The rows are grouped in 2 different ways at once. Each group adds its own fixed numbers to the row, and there is some noise. The rows also spread widely along 5 directions, which tell nothing about the answers.
Some rows, each with its group in each grouping after it:
[ -6  13  -8   2  12  -8  -7   8   0 -23  12  14  -5  -8  20  10   3 -11
  -1  21 -10 -15]
Y K568
[  6  -2   3  -3  12  -9   3   7   8   2 -11   2  -1  23  -8   6  18  14
  -3  18 -17  -2]
Q K21
[-15  14  -1 -13  31   4  -3   1   2 -30  29   1 -23  18  13  42 -24  -7
  -5  39  16 -21]
S K741
[ -4  23 -14  11  19  -3  -1   6   5 -16  15  25  -4   7  15  13   5 -14
 -18   7  -8  -9]
S K210
[  1  20 -19  -4  19   3 -25  12   6 -49  24   5  -7 -18  31  18 -16   1
  10  25   9 -11]
Q K21
[  5   9  -5 -18  35  -5  -7  15  12  -5  29 -18 -11   3  22  18 -17   1
   1  38   6 -11]
Y K210
[  5  -1  12 -14  32  -1   8  26 -14 -11  34 -18  -9  -1  11  30 -14  10
  -7  44 -10 -13]
Y K765
[ -6  23  21  -3  13  -8  29  35 -15  -3   6  -6  13  15 -21  13 -11  10
  -2  13 -21  -6]
Y K568
[  3   7   7   3  28   1   4   8 -14 -22  10  14 -13 -11   6   6  -1 -10
  -7  16 -30  -8]
S K462
[ 11 -10  -5 -29  36 -14 -12   6   4  -4  11 -19 -21  24   8  16  -2  15
   4  50 -11 -19]
Q K741
[ 11   1  -3  -8  28  -9  -6   4 -13 -17   9   3 -13  -4   8  10   6   1
   0  21 -24  -6]
Q K462
[ -6   5   2   3  22   8   3  13   7  -8  14  -2  -3  20  14   8  -8  -9
  -8  22 -12   5]
S K765
[-16  20   5   6  -7  -6   0   4  18 -19  -9   4   4  43   8  27  -6   9
 -13   8  29   0]
Q K21
[-10  14 -12   2  17   4  -3   7   4 -36   7  19  -2  -2  19   9  -4 -18
   0  14  -8  -5]
S K568
[-11  28   4  -3  13   3   2  30   2   4  15   7   0  20  -1  15 -12  10
  -2  13  -4  -9]
Y K741
[ 11 -19   2  -2  20 -23  -5 -15  -5 -18  23  26 -27 -12  10  32  40   5
 -11  36  -5 -45]
Y K21
[  8  35 -10 -14  31  11 -13  43   0 -16  22 -23   7  -4  14  -1 -35   5
  14  25  -5  15]
Q K210
[ -1  12  -5  16   4  -8 -13   7  10   1  -3  27  -3  -2  13  -4  17  -7
 -16  -6 -26  -2]
Y K462

New rows. What belongs after each?
[ -8  27  28  13  10   8  37  20 -23   0  13   5  -3  32 -19  28  -3   2
 -19   4 -21  -3]
S K765
[  7   5 -15   8  26  -9  -6  -9  -3 -17  21  29 -24  -9  14  21  23 -16
 -14  20 -14 -34]
S K210
[ 12   1  13  10  10 -10  12  11   0  17  -1   6  -4   8 -13   6  30  11
  -7  11 -28 -14]
Y K21
[ 10   6 -12 -20  39  -8  -8  15   6 -13  18 -16  -7   8  19  17 -10   2
   5  40  -3  -7]
Q K210
[-10  31  -6   6  21  27  -2  23 -10 -37  30   9  -9  -8  11  18 -25 -15
   2  11  -9  -2]
S K765
[-12  36  13   2   6   0  12  25 -11 -25  14  -7   2  17 -13  30 -21  18
   0  10   9  -4]
Q K21
[  2  31  12  -9  26  -1  18  32 -16  -4  17 -13   3  12 -13  23 -12  15
  -2  18 -17  -5]
Q K210
[-28  40  -2   3   5  15  -6  15  23 -53  22   8   5  18  30  27 -49 -12
  -8  10  38   4]
S K21
[-10  20   1   0   8  -1  -3  17  23 -11   5  -1   7  15  15   8 -11   8
  -9  14  12  -4]
Y K21
[-11   0  -3  -5   9 -21   5  -2   4  -7   5  13  -9   9  11  22  21  -8
  -5  23  -3 -22]
Y K568
[ -7  27  25 -19  12   3  24  38  15   3   6 -33  17  31  -1  13 -36  24
  -3  22   8  10]
Y K21
[  2  10  -2  -4  19  -4  -6  14   1  -6  -1   1  -1   6   7  -6  -2   2
   0  11 -28   8]
Q K462
[  6   1  -5  16   2  -2 -11   4  18   1  -3  29  -3   0   4  -5  31   2
  -7   0 -21 -11]
Y K21
[ -9   5  12  -8  17 -11   6  10   2  -6  14  -1  -8  17  11  24  -7   3
 -17  17   4  -7]
Y K462
[ -6  17   5  -2  22  18   7  33   5 -20  16   0   0  12  11   4 -22  -5
  -3  12 -13   9]
S K765
[  7  17  18   5  12 -13  25  20 -10  22  10   9  -2  14 -21  18  20  12
 -15   6 -23 -18]
Y K210
[-18  35  14   0   5  -4  12  27  10  -8   6  -7  12  21   9  14 -24   2
 -10   7  -8   8]
Y K462
[  3  17  16 -15  22  -2  14  30   3 -11  17 -20   3   4   9  15 -25  18
   2  30   0  -3]
Y K21
[  3  21 -13 -11  30  13 -16  28   8 -37  16 -10   0 -14  24   6 -34   6
  18  28   4   1]
Q K21
[ -1   4   2 -13  21  -3   3  19  11 -17  23  -7 -11  -1  18  18 -14  12
  -1  34  -2 -12]
Y K21
[  5  11   5  -2  17  -6  -3   8 -14 -12   3  12  -3   2   1  10   7   2
  -3   8 -26  -7]
Q K462
[-22  16  14  -8   4  -2  17  12  47  -4 -12 -23  10  59  16  18 -25   1
 -20  18  22  23]
S K21
[-18  24  15 -22  23   4  17  16  17 -34  20 -28  -2  34  20  38 -57   2
 -10  46  34   7]
S K21
[  5   8 -12   0  21   5 -10  14 -19 -24  23   4 -16  -5   6  24   3  -1
   6  19 -18 -17]
Q K765
[ 21  13   6 -17  43  -6  17  30 -18   5  35 -23 -10 -11   2  18 -18  11
   3  42 -21 -17]
Y K210
[  1  -2  14  -6  25  -6  14   3 -39 -14  29  -1 -23   7 -21  49  22  14
  -4  34 -16 -33]
Q K765
[  3  11   5   0  20   4  10  10   6 -20  12   8  -8   3   7  13 -12  -1
 -13  21  -5  -3]
S K21
[ -7  27   0  -4  14  -1   6  19 -27 -31  30   8  -8 -18   5  25  -9  -2
  10  22 -11 -30]
Y K568
[ -8  21   8  -2  10  -8   8  21   4 -14   7   2  -1  11   6  14  -8  -1
 -15   7  -5  -3]
Y K462
[ -6  23   7   3   8  -5   2   8   2 -27  11   7  -5  17   3  26  -1   8
  -2  11   8  -8]
Q K21
[  1   9   0 -13  21  -2  -8  15  18 -19   3 -20   3  16  15  15 -23   7
   7  28   7   6]
Q K21
[  2  23   6  -9  21   1   7  29  -6   1  19  -5  -8   5  -1  15 -10  11
   1  27 -19 -16]
Y K741
[-15  11 -10  -1  27  12 -10  12  20 -27  19 -11  -7  22  30  18 -28  -9
  -6  29  13  11]
S K765
[-17   3  -6   2   4 -11  -9 -14   7 -16   4   9  -9  42  13  34  20  -4
 -20  19  19 -12]
Q K765
